The rows are grouped in 4 different ways at once. Each group adds its own fixed numbers to the row, and there is some noise. The rows also spread widely along 16 directions, which tell nothing about the answers.
In the rows, 128 means zero.
Known rows, each followed by its group in each grouping:
[141, 108, 121, 146, 145, 131, 132, 144, 121, 120, 124, 138, 126, 126, 144,
 146, 116, 135, 124, 123, 122, 145, 135, 128, 118, 141, 140]
K U Q K_650
[ 91, 131, 133, 142, 127, 146, 137, 136, 130, 118, 110,  81, 126, 106, 177,
 116, 158, 119, 106, 140, 147, 147,  97, 150, 139, 111, 185]
H S W K_301
[130, 135, 139, 112, 112, 143, 129,  85, 163, 120, 130, 144, 120, 127, 160,
 127, 117, 132, 124, 139, 113,  86, 102, 144, 119, 132, 122]
A J Z K_470
[118, 137, 140, 114, 106, 150, 109, 111, 145, 111, 127, 128, 130, 132, 140,
 115, 124, 116, 114, 145,  93,  94, 127, 140, 109, 141, 130]
X S T K_280
[120, 117, 146, 143, 120, 124, 111, 144, 105, 117, 132, 115, 155, 133, 121,
 126, 124, 111, 144, 117, 120, 128, 124, 156, 136, 167, 136]
X U Z K_650
[138, 121, 131, 137, 120, 121, 117,  94, 165, 139, 123, 122, 123, 117, 137,
 116, 125, 134, 158, 114, 136, 147, 101, 141, 121, 127,  94]
A J E K_470
[124, 132, 128, 128, 138, 149, 148, 193, 117, 132, 145, 123, 103, 124, 157,
 112, 102, 116, 139, 122, 128, 140, 104, 145, 170, 165, 125]
K S E K_301
[113, 134, 127, 112, 121, 131, 168,  92, 152, 129, 153, 120, 109, 126, 132,
 112, 121, 123, 127, 142, 126, 104,  98, 132, 115, 121,  99]
H S T K_280
[111, 135, 147, 146, 110, 117, 105, 103, 133, 123, 125, 143, 127, 133, 116,
 124, 118, 144, 124, 121, 127, 118, 115, 159, 132, 137, 106]
H S F K_301
[125, 122, 127, 133, 144, 129, 147, 120, 145, 127, 119, 155, 155, 102, 137,
 127, 130, 129, 105, 155, 134, 116, 136, 136, 129, 125, 132]
A U Q K_301
[135, 123, 145, 123, 126, 107,  95, 137, 142, 127, 115, 165, 153,  92, 122,
 141, 132, 132, 161, 127, 107, 124, 132, 142, 145, 155, 172]
A U F K_280
[129, 125, 127, 130, 126, 127, 135, 155, 156, 120, 129, 127, 130, 164, 136,
 133,  85, 126, 126,  98, 150, 168, 149, 183, 124, 157, 132]
K U W K_280
[131, 126, 133, 152, 116, 133, 112, 113,  96, 135, 105, 131, 131, 147, 151,
 118, 150, 151, 103, 123, 133, 167, 120, 105, 129, 114, 131]
K S W K_301
[140, 110, 125, 127, 132, 127, 109, 146, 133, 116, 107, 142, 142, 127, 133,
 155, 106, 125, 164, 123, 130, 129, 158, 147, 126, 138, 173]
K S Z K_301
[111, 131, 127, 132, 129, 130, 152, 138, 131, 125, 120, 140, 128, 115, 133,
 113, 122, 126, 126, 143, 160, 119, 125, 129, 142, 113, 140]
K S T K_470
[110, 144, 125, 149, 123, 156, 106, 149, 101, 116, 119, 114, 114, 144, 147,
 103, 152, 125, 129, 153, 121, 149, 132, 108, 109, 100, 126]
A U T K_301
[120, 128, 127, 124, 116, 118, 137, 123, 117, 127, 145, 130, 158, 139, 118,
 122, 136, 130, 133, 119, 133, 137, 151, 135, 120, 118, 141]
K U F K_301
[105, 143, 140, 154, 115, 119, 116, 116, 106, 112, 117, 152,  98, 155, 113,
 122, 114, 138, 116, 146, 155, 123, 128, 138, 126, 117, 109]
A S E K_301
[112, 140, 140, 143, 125, 111, 146,  90, 136, 123, 156, 136, 136, 135, 126,
 134, 122, 149, 131, 134, 134, 122, 106, 151, 114, 107, 102]
K S T K_301
[124, 114, 120, 139, 129, 138, 137, 101,  97, 134, 118, 124,  77, 129, 126,
 135,  90, 145, 116, 142, 156, 109, 117, 129, 145, 120, 108]
X S Z K_301
[105, 149, 133, 117, 112, 148, 118, 141, 130, 109, 157, 110, 131, 127, 147,
 119, 145, 124, 149, 122,  97, 110, 140, 131, 104, 113, 170]
H U W K_470
[113, 123, 151, 107, 102, 120, 138,  93, 113, 128, 123, 146,  99, 104, 126,
 106, 136, 121,  92, 138, 118,  88,  85, 120, 164, 169, 133]
H U F K_470
[118, 132, 140, 137, 132, 114, 119, 108, 122, 128, 134, 140, 129,  89, 110,
 133, 129, 137, 120, 139, 117, 128, 134, 131, 125, 130, 124]
A S Z K_470
[122, 129, 124, 108, 130, 127, 148, 122, 141, 117, 138, 117, 108, 129, 108,
 135, 101, 110, 100, 156, 126, 128, 140, 166, 120, 131, 111]
H J Q K_470
[118, 127, 128, 125, 124, 135, 134, 108, 130, 127, 144, 103, 112, 120, 121,
 124, 107, 128, 125, 135, 125, 126, 122, 146, 119, 124, 109]
X S T K_470
[144, 106, 118, 126, 143, 129, 147, 146, 115, 144, 110, 147, 126, 120, 128,
 113, 125, 118, 142, 152, 138, 133, 106, 117, 157, 138, 103]
H U F K_280
[134, 116, 136, 154, 145, 123, 130, 154,  98, 130, 161, 138, 142, 115, 131,
 138, 116, 143, 108,  91,  98, 162, 137, 134, 132, 179, 128]
K U T K_301
[105, 122, 128, 153, 137, 136, 132, 137, 160, 100, 116, 127,  83,  94, 164,
 117, 140, 105, 128, 117, 128, 135, 104, 124, 108, 150, 149]
K J W K_301
[132, 125, 136, 126, 130, 123, 113, 119, 132, 125, 140, 118, 120,  98, 129,
 142, 124, 134, 140, 132, 100, 134, 115, 142, 124, 131, 139]
X U Q K_470
[136, 113, 119, 127, 126, 146, 122, 109, 106, 135, 124, 128, 106, 132, 126,
 127, 110, 139, 114, 139, 115, 114, 130, 124, 131, 132,  99]
H S F K_301
[132, 113, 112,  87, 133, 143, 128, 114, 150, 125, 114, 124,  99,  75, 123,
 125, 129, 108, 153, 162, 101,  94, 145, 106, 120, 124, 147]
H U Z K_470
[121, 122, 113, 121, 135, 147, 157, 105, 123, 142, 157,  99, 103, 101, 137,
 122, 107, 140, 120, 133, 138, 100, 117, 140, 144, 113, 114]
H J E K_470
[154, 115, 128, 123, 137, 109, 144, 144, 134, 122, 113, 168, 124, 154, 115,
 139,  89, 111, 124, 140, 133, 158, 130, 142, 125, 156, 103]
X J T K_470
[124, 113, 125, 133, 122, 108, 131, 107, 140, 128,  94, 123, 138, 135, 109,
 119, 130, 119, 148, 135, 169, 153, 134, 141, 120, 107, 124]
H U Z K_470
[125, 139, 139, 138, 113, 140, 127, 134, 142, 129, 119, 143, 139, 140, 144,
  87, 145, 125, 100, 124, 110, 148, 113, 119, 121, 138,  91]
H U Q K_470
[133, 101, 121, 139, 141, 142, 149, 121, 106, 140, 140, 130, 132, 113, 124,
 122, 105, 132, 126, 118, 128,  97, 129, 122, 142, 157,  98]
H S Z K_650

New rows. What belongs after each?
[129, 144, 138, 130, 119, 125, 122, 125, 113, 139, 150, 139, 129, 121, 119,
 114, 131, 145, 123, 120,  94, 146, 126, 115, 123, 129,  96]
H S Z K_470
[126, 128, 121, 107, 114, 129, 140, 129, 117, 120, 123, 132,  99, 139, 134,
 122, 128, 121, 139, 144, 135, 129, 126, 113, 125, 111, 149]
K U F K_470
[128, 115, 120, 145, 132, 125, 117, 151, 116, 127, 120, 142, 134, 115, 112,
 121, 121, 130, 135, 100, 134, 155, 177, 115, 121, 146, 140]
K U Z K_301
[112, 128, 130, 135, 135, 131, 142, 117, 112, 133, 137, 124, 122,  92, 132,
 125, 131, 137, 115, 139, 124, 114, 117, 126, 142, 124, 135]
H S Z K_301
[140, 101, 113, 115, 136, 123, 169, 121, 113, 142, 134, 122, 131, 135, 102,
 123, 103, 118, 134, 140, 158, 126, 131, 137, 146, 131,  99]
H U Q K_470
[122, 135, 127, 130, 122, 143, 111, 121, 123, 139, 136, 117, 142, 123, 116,
 111, 123, 136, 117, 139, 119, 135, 148, 146, 129, 123,  90]
A S F K_301
[115, 154, 136, 132, 119, 127, 132, 139, 125, 120, 158, 133, 126, 117, 142,
 112, 163, 118, 163, 138, 104, 132, 103, 105, 114, 108, 138]
A J Q K_301
[140, 128, 139, 133, 121, 115, 110, 140, 130, 111, 131, 154, 124, 159, 131,
 150, 109, 131, 169, 119, 110, 142, 124, 143, 112, 143, 138]
K S T K_301
[131, 127, 132, 132, 119, 121, 111, 127, 134, 122, 105, 145, 147, 139, 115,
 125, 131, 121, 130, 142, 129, 148, 149, 133, 115, 126, 129]
A S Q K_301
[100, 165, 146, 131, 112, 133, 153, 138, 153, 120, 142, 147, 120, 131, 149,
  86, 134, 121, 115, 137, 122, 129,  91, 124, 121, 121, 103]
X S T K_470
[112, 159, 137, 132, 109, 137, 103, 114, 107, 139, 164, 126, 129, 113, 140,
 121, 145, 174, 129, 114,  97, 130, 133, 119, 125, 100, 144]
A U F K_301
[127, 130, 135, 122, 130, 131, 124, 155, 133, 132, 132, 148, 140, 104, 127,
 125, 111, 124, 139, 121, 118, 122, 144, 141, 147, 162, 148]
A S Z K_280
[138, 139, 121, 111, 117, 141, 152, 118, 114, 149, 143, 137, 102, 137, 121,
 112,  99, 141, 130, 152, 143, 104, 110, 123, 158, 104,  83]
X J Q K_470
[122, 122, 147, 148, 134, 125, 124, 131, 117, 125, 124, 136, 140, 108, 136,
 127, 136, 126, 103, 137, 108, 132,  98, 145, 147, 158, 121]
H S Q K_301
[134, 121, 123, 127, 129, 121, 129,  99, 145, 131, 118, 132, 126, 100, 120,
 121, 136, 130, 113, 138, 123, 147, 137, 117, 112, 120, 114]
K J T K_470
[135, 123, 115, 128, 126, 159, 118, 136, 114, 141, 130, 101, 166, 146, 138,
 126, 117, 148, 106, 128, 125, 141, 169, 154, 131, 111, 132]
H U Q K_301
[132, 117, 134, 131, 127, 113, 124, 130, 111, 121, 106, 170, 143, 118, 120,
 133, 132, 131, 103, 126, 126, 137, 163, 110, 129, 148, 162]
K U Z K_301
[130, 110, 121, 131, 132, 147, 136, 150, 126, 130, 115, 118, 107, 101, 150,
 117, 108, 114, 131, 115, 142, 125, 120, 128, 151, 153, 149]
X J Z K_470
[114, 128, 141, 121, 119, 112, 118, 118, 121, 111, 132, 147,  81, 111, 110,
 149, 106, 131, 138, 131, 113, 106, 124, 136, 132, 153, 160]
H S T K_301
[132, 135, 140, 117, 106, 126, 115, 111, 160, 125,  91, 170, 157, 146, 124,
 104, 138, 122, 110, 144, 120, 126, 143, 128, 117, 134, 113]
H S W K_280
[ 99, 139, 148, 149, 123, 117, 102, 100, 135, 118, 111, 124, 102,  87, 126,
 122, 150, 137, 115, 150, 114, 136,  97, 134, 126, 122, 129]
H S T K_301
[104, 117, 134, 141, 127, 120, 120, 141, 125, 107, 110, 124, 113, 118,  99,
 104, 127,  90, 101, 136, 137, 151, 144, 145, 118, 166, 111]
A U F K_470
[140, 133, 119, 107, 125, 137, 130, 113, 141, 128, 142, 126, 116, 107, 136,
 126, 140, 128,  96, 136,  79, 149, 148, 109, 102, 129, 126]
K J Q K_301
[121, 112, 127, 170, 162, 148, 141, 139,  83, 136, 138, 124, 130, 108, 153,
 139, 109, 160,  83, 131, 138, 124, 115, 148, 158, 133, 119]
H U W K_470
[105, 156, 153, 140, 143,  96, 111, 171, 107, 119, 167, 129, 134,  80,  99,
 130, 145, 124, 110, 132,  80, 192, 142, 148, 126, 158, 134]
A U E K_470
[123, 134, 134, 104, 128, 103, 145,  81, 151, 139, 126, 153, 116,  73, 105,
 125, 127, 142, 116, 162, 123, 116, 121, 120, 136, 111, 122]
X U T K_470
[119, 144, 140, 137, 134, 109, 138, 149, 128, 123, 132, 140, 147, 118, 144,
 129, 151, 131, 105, 127, 114, 188, 126, 132, 123, 129, 154]
K S W K_301
[ 70, 159, 137, 120, 122, 124, 169, 133, 155, 116, 135, 129, 105,  96, 126,
  95, 124, 119,  65, 155, 159, 120, 124, 167, 152, 126, 129]
K U F K_301
[106, 149, 131, 144, 135, 128, 134, 148, 132, 124, 144, 126, 121, 106, 139,
 116, 141, 137, 121, 134, 112, 155, 116, 130, 114, 103, 124]
H S F K_470
[153, 115, 128, 133, 119, 134,  91, 115, 114, 133, 102, 135,  84, 137, 136,
 148,  92, 155, 131, 116, 116, 152, 130, 125, 125, 134, 127]
X S Z K_470
[143, 112, 128, 122, 133, 122, 118, 136, 155, 122, 105, 160, 146, 131, 123,
 129, 112, 115, 127, 133, 118, 146, 151, 148, 118, 160, 118]
A U F K_301
[132, 118, 134, 116, 124, 119, 134, 136, 120, 131, 137, 135, 155, 115, 104,
 127, 109, 120, 131, 122, 124, 129, 150, 139, 138, 153, 144]
X S T K_470
[114, 149, 135, 137, 118, 132, 122, 150, 114, 131, 144, 125, 126, 141, 135,
 108, 132, 137, 118, 124, 122, 164, 125, 138, 130, 127, 121]
A U F K_280
[128, 141, 138, 126, 114, 107, 128, 131, 154, 127, 120, 168, 137, 131, 120,
 108, 131, 121, 155, 134, 139, 130, 119, 131, 137, 130, 115]
K J E K_280
[123, 125, 121, 130, 122, 128, 146, 112, 120, 129, 164, 122, 148, 134, 122,
 122, 127, 127, 155, 117, 137, 113, 134, 130, 110, 111, 122]
A J F K_470
[127,  92, 126, 155, 155, 146, 122, 103,  81, 127, 119, 136, 119,  81, 123,
 145, 112, 144,  86, 150, 118,  79, 132, 119, 144, 146, 127]
H S T K_470
[115, 122, 135, 127, 122, 127, 134,  94, 132, 121, 120, 127, 132, 119, 120,
 116, 134, 124, 100, 154, 129, 115, 124, 138, 126, 136, 109]
K U T K_650
[ 98, 130, 136, 162, 124, 134, 113, 118, 102, 121, 125, 113, 134,  98, 139,
 118, 151, 142, 129, 133, 141, 112, 117, 120, 131, 103, 169]
X U T K_280
[117, 141, 124, 109, 128, 152, 136, 140, 119, 144, 162, 108, 154,  89, 122,
  98, 139, 124,  84, 134,  89, 125, 162, 132, 142, 143, 117]
H J E K_301
[120, 108, 139, 148, 121, 120, 143, 102, 151, 119, 111, 151, 136, 111, 127,
  98, 138, 103, 107, 114, 137, 120, 110, 114, 113, 167, 104]
A S Q K_470
[128, 133, 132, 143, 130, 124, 134, 149, 114, 132, 134, 152, 125, 133, 131,
 124, 107, 144, 145, 124, 146, 129, 122, 133, 148, 122, 119]
K S E K_470
[100, 139, 135, 156, 137, 141, 148, 152, 119, 117, 129, 146, 114, 119, 144,
 115, 113, 135,  97, 136, 144, 112, 114, 138, 140, 130, 130]
H S T K_470
[123, 144, 150, 147, 120, 126, 128, 110, 143, 125, 128, 146, 142, 136, 165,
 116, 143, 137,  99, 137, 110, 142,  74, 147, 127, 127,  99]
X J F K_301
[117, 130, 128, 124, 107, 140, 131, 118, 139, 135, 125, 106, 119, 145, 125,
 106, 106, 129, 129, 119, 153, 138, 130, 151, 134, 138, 110]
A S T K_650
[127, 113, 129, 134, 126, 133, 141, 114,  96, 121, 122, 149, 118, 131, 132,
 133, 114, 130, 108, 140, 133, 100, 126, 110, 132, 137, 143]
X S T K_301
[118, 118, 131, 126, 136, 145, 156, 168, 153, 119, 108, 161, 143, 112, 141,
 114,  85, 107, 102, 131, 153,  95, 140, 157, 157, 171, 148]
X S T K_470
[120, 141, 132, 116, 124, 141, 126, 114, 159, 128, 151, 134, 125,  93, 146,
 123, 125, 146, 116, 115,  94, 121, 140, 127, 109, 136, 148]
A U T K_470
[110, 150, 129, 115, 120, 140, 151, 128, 131, 124, 137, 129, 124, 127, 132,
  92, 146, 110,  79, 155, 119, 139, 136, 122, 124, 127, 100]
K J W K_301
[146, 126, 131, 152, 136, 139, 129, 154,  82, 133, 147, 154, 150, 161, 142,
 124, 127, 140, 144, 124, 112, 138, 121, 110, 133, 134,  95]
K S W K_301
[129, 108, 141, 154, 135, 133, 136, 117, 122, 120, 141, 135, 143, 132, 147,
 130, 122, 119, 130, 114, 127, 107,  98, 146, 131, 173, 111]
A J W K_650
[109, 146, 149, 132, 120, 124, 121, 116, 125, 127, 133, 138, 133,  94, 124,
 111, 144, 131, 104, 146, 107, 125, 113, 130, 136, 130, 117]
X S W K_470
[133, 141, 124, 101, 123, 134, 137, 162, 130, 128, 138, 125,  94, 140, 141,
 125, 107, 125, 139, 127, 115, 164, 131, 136, 137, 142, 135]
K U Z K_301
[127, 121, 137, 157, 130, 119, 106, 130, 118, 116, 141, 124, 146, 121, 116,
 146, 116, 132, 132, 111, 120, 138, 140, 154, 113, 134, 139]
X J Q K_470
[124, 108, 127, 161, 152, 123, 153, 167, 125, 113, 125, 158, 163, 127, 154,
 131, 132, 118, 142, 110, 137, 137, 130, 123, 117, 145, 168]
H U T K_301
[116, 154, 142, 127, 112, 127, 142, 132, 122, 125, 147, 138, 116, 136, 148,
 111, 137, 130, 115, 130, 112, 142,  97, 122, 131, 128, 131]
X J T K_301
[114, 106, 134, 137, 135, 127, 144, 110, 127, 137, 134, 159, 151,  77, 113,
 116, 115, 137, 113, 117, 137,  67, 132, 138, 164, 164, 128]
H U F K_301
[117, 125, 129, 136, 124, 150, 140, 125, 140, 128, 113, 134, 101, 116, 168,
  98, 132, 122, 124, 123, 137, 120,  98, 112, 136, 145, 123]
A U Z K_301
[147, 165, 141,  97, 111, 119, 132, 145, 142, 157, 128, 159, 130, 133, 144,
 108, 134, 150, 140, 144, 105, 176, 103, 120, 157, 116, 107]
K S Z K_280
[124, 133, 126, 131, 130, 132, 152, 144, 119, 133, 134, 138, 139, 137, 135,
 102, 139, 120, 127, 137, 127, 141, 121, 113, 127, 125, 108]
H U Z K_280
[129, 128, 125, 141, 132, 143, 130, 156, 114, 121, 127, 135, 115, 139, 149,
 125, 127, 124, 157, 137, 122, 126, 109, 119, 128, 118, 132]
H S Q K_301
[118, 136, 134, 117, 121, 119, 133, 112, 111, 128, 148, 134, 107, 115, 103,
 123, 126, 123, 140, 149, 115, 120, 125, 118, 127, 133, 113]
A S T K_301
[143, 119, 113, 115, 142, 133, 156, 160, 126, 133, 121, 152, 136, 116, 141,
 124, 129, 122, 134, 145, 128, 140, 142, 106, 140, 124, 147]
K U Q K_301
[ 98, 132, 130, 137, 131, 120, 169, 121, 128, 114, 134, 137, 119, 126, 128,
 120, 116, 119, 105, 139, 161, 116, 125, 143, 129, 125, 127]
K S Z K_301
[123, 126, 139, 141, 125, 113, 102, 105, 100, 114, 113, 128, 107, 134, 119,
 159, 113, 141,  88, 153, 126, 145, 127, 162, 128, 124, 139]
X J F K_301
[116, 140, 129, 119, 129, 122, 139, 151, 102, 125, 117, 144, 121, 117, 126,
 123, 139, 122,  85, 162, 126, 147, 137, 127, 148, 124, 156]
H J F K_301
[131, 121, 112, 119, 137, 139, 159, 122, 116, 135, 169, 108, 163, 124, 139,
 132, 127, 129, 139, 129, 127, 113, 146, 137, 125, 109, 138]
K J E K_301
[116, 122, 132, 124, 113, 134, 152, 100,  94, 121, 149, 131,  85, 136, 120,
 113, 117, 116, 137, 145, 141,  74,  93, 114, 149, 142, 104]
K J T K_301
[133, 116, 120, 117, 134, 130, 147, 132, 113, 144, 128, 136, 121,  92, 137,
 133, 117, 143, 112, 128, 137, 121, 127, 126, 162, 129, 163]
H J F K_470
[131, 144, 144, 119,  99, 130, 110, 109, 111, 145, 122, 155, 156, 131, 143,
 116, 147, 156, 148, 143, 127, 102, 105, 118, 158, 104, 151]
A S F K_280
[127, 115, 113, 142, 132, 151, 132, 121, 146, 124, 111, 135, 131, 115, 141,
 114, 113, 126, 148, 137, 153,  94, 135, 123, 120, 104, 124]
X J T K_470
[136, 122, 123, 100, 101, 118, 123,  89, 164, 144, 116, 107, 144, 126, 121,
 111, 141, 123, 147, 118, 130, 155, 131, 140, 120, 117, 126]
H J F K_301
[133, 125, 143, 132, 124, 104, 120,  99, 145, 140, 131, 152, 122, 111, 114,
 126, 116, 147, 122, 117, 115, 137, 111, 146, 139, 157,  97]
H U E K_280
[119, 138, 129, 109, 128, 130, 151, 142, 166, 125, 146, 136, 156, 115, 118,
 104, 121,  99, 108, 133, 115, 135, 154, 150, 117, 161, 117]
A J T K_280
[135, 135, 141, 126, 111, 125, 115, 118, 141, 115, 124, 171, 141, 164, 126,
 136,  99, 136, 157, 137, 124,  93, 127, 144, 115, 126, 124]
X S T K_280
[129, 131, 134, 135, 114, 126, 136, 123, 129, 140, 119, 156, 138, 141, 126,
 112, 118, 143, 123, 120, 142, 128, 123, 128, 144, 129, 111]
H S Q K_301
[133, 123, 129, 115, 111, 111, 127, 112, 134, 129, 132, 115, 158, 151,  93,
 117, 132, 112, 130, 130, 126, 165, 156, 147, 110, 132, 101]
K U Q K_301
[128, 126, 131, 146, 126, 130, 141, 118,  94, 122, 140, 133, 116, 152, 125,
 110, 141, 111, 112, 146, 123, 137, 105, 109, 115, 135,  81]
A J Q K_301
[103, 149, 126, 116, 134, 151, 134, 180, 120, 133, 166,  79, 161, 102, 127,
 109, 127, 112, 120, 144, 107, 146, 148, 170, 141, 124, 135]
X S F K_280
[139, 128, 120, 116, 124, 148, 142, 130, 158, 136, 127, 152, 149, 130, 146,
 111, 115, 137, 141, 120, 120, 113, 141, 119, 118, 121, 124]
H S T K_470
[136, 124, 127, 107, 118, 124, 126, 111,  92, 137, 123, 123, 122, 114, 110,
 124, 141, 125, 105, 155, 116, 142, 142, 110, 145, 131, 139]
K J T K_301
[113, 126, 135, 178, 142, 130, 136, 122, 102, 120, 154, 125, 121, 119, 136,
 125, 124, 142, 117, 119, 137, 126, 101, 136, 125, 127,  98]
K J T K_470
[130, 108, 139, 141, 137, 123, 133, 120, 118, 143, 147, 133, 125,  86, 136,
 120, 131, 136, 130, 104, 102, 125,  88, 127, 154, 175, 109]
H U F K_301
[121, 125, 128, 131, 124, 128, 132, 126, 110, 136, 133, 135, 144, 111, 120,
 116, 127, 134, 130, 131, 137, 114, 141, 127, 149, 128, 131]
K S E K_301
[125, 129, 130, 155, 128, 125, 142, 120,  87, 134, 157, 136, 152, 146, 132,
 130, 131, 154, 127, 111, 136, 130, 125, 121, 128, 112, 131]
H J T K_301
[135, 134, 141, 103, 104, 119, 149, 130, 150, 138, 141, 157, 167, 140, 113,
  92, 128, 109, 147, 121, 120, 119, 123, 129, 141, 155,  98]
X U Q K_301
[112, 124, 118, 128, 120, 129, 144, 135, 131, 135, 159,  96, 168, 128, 117,
 119, 125, 129, 168, 101, 143, 129, 150, 149, 119, 110, 145]
H S F K_650
[143, 124, 132, 120, 121, 142,  96, 152, 124, 130, 109, 136, 125, 122, 139,
 122, 129, 121, 155, 133, 100, 147, 134, 117, 134, 151, 144]
A S T K_301
[121, 121, 123, 144, 130, 137, 140, 126, 117, 122, 145, 113, 116, 131, 130,
 122, 118, 131, 108, 118, 132, 138, 133, 134, 115, 129, 114]
K U Q K_470
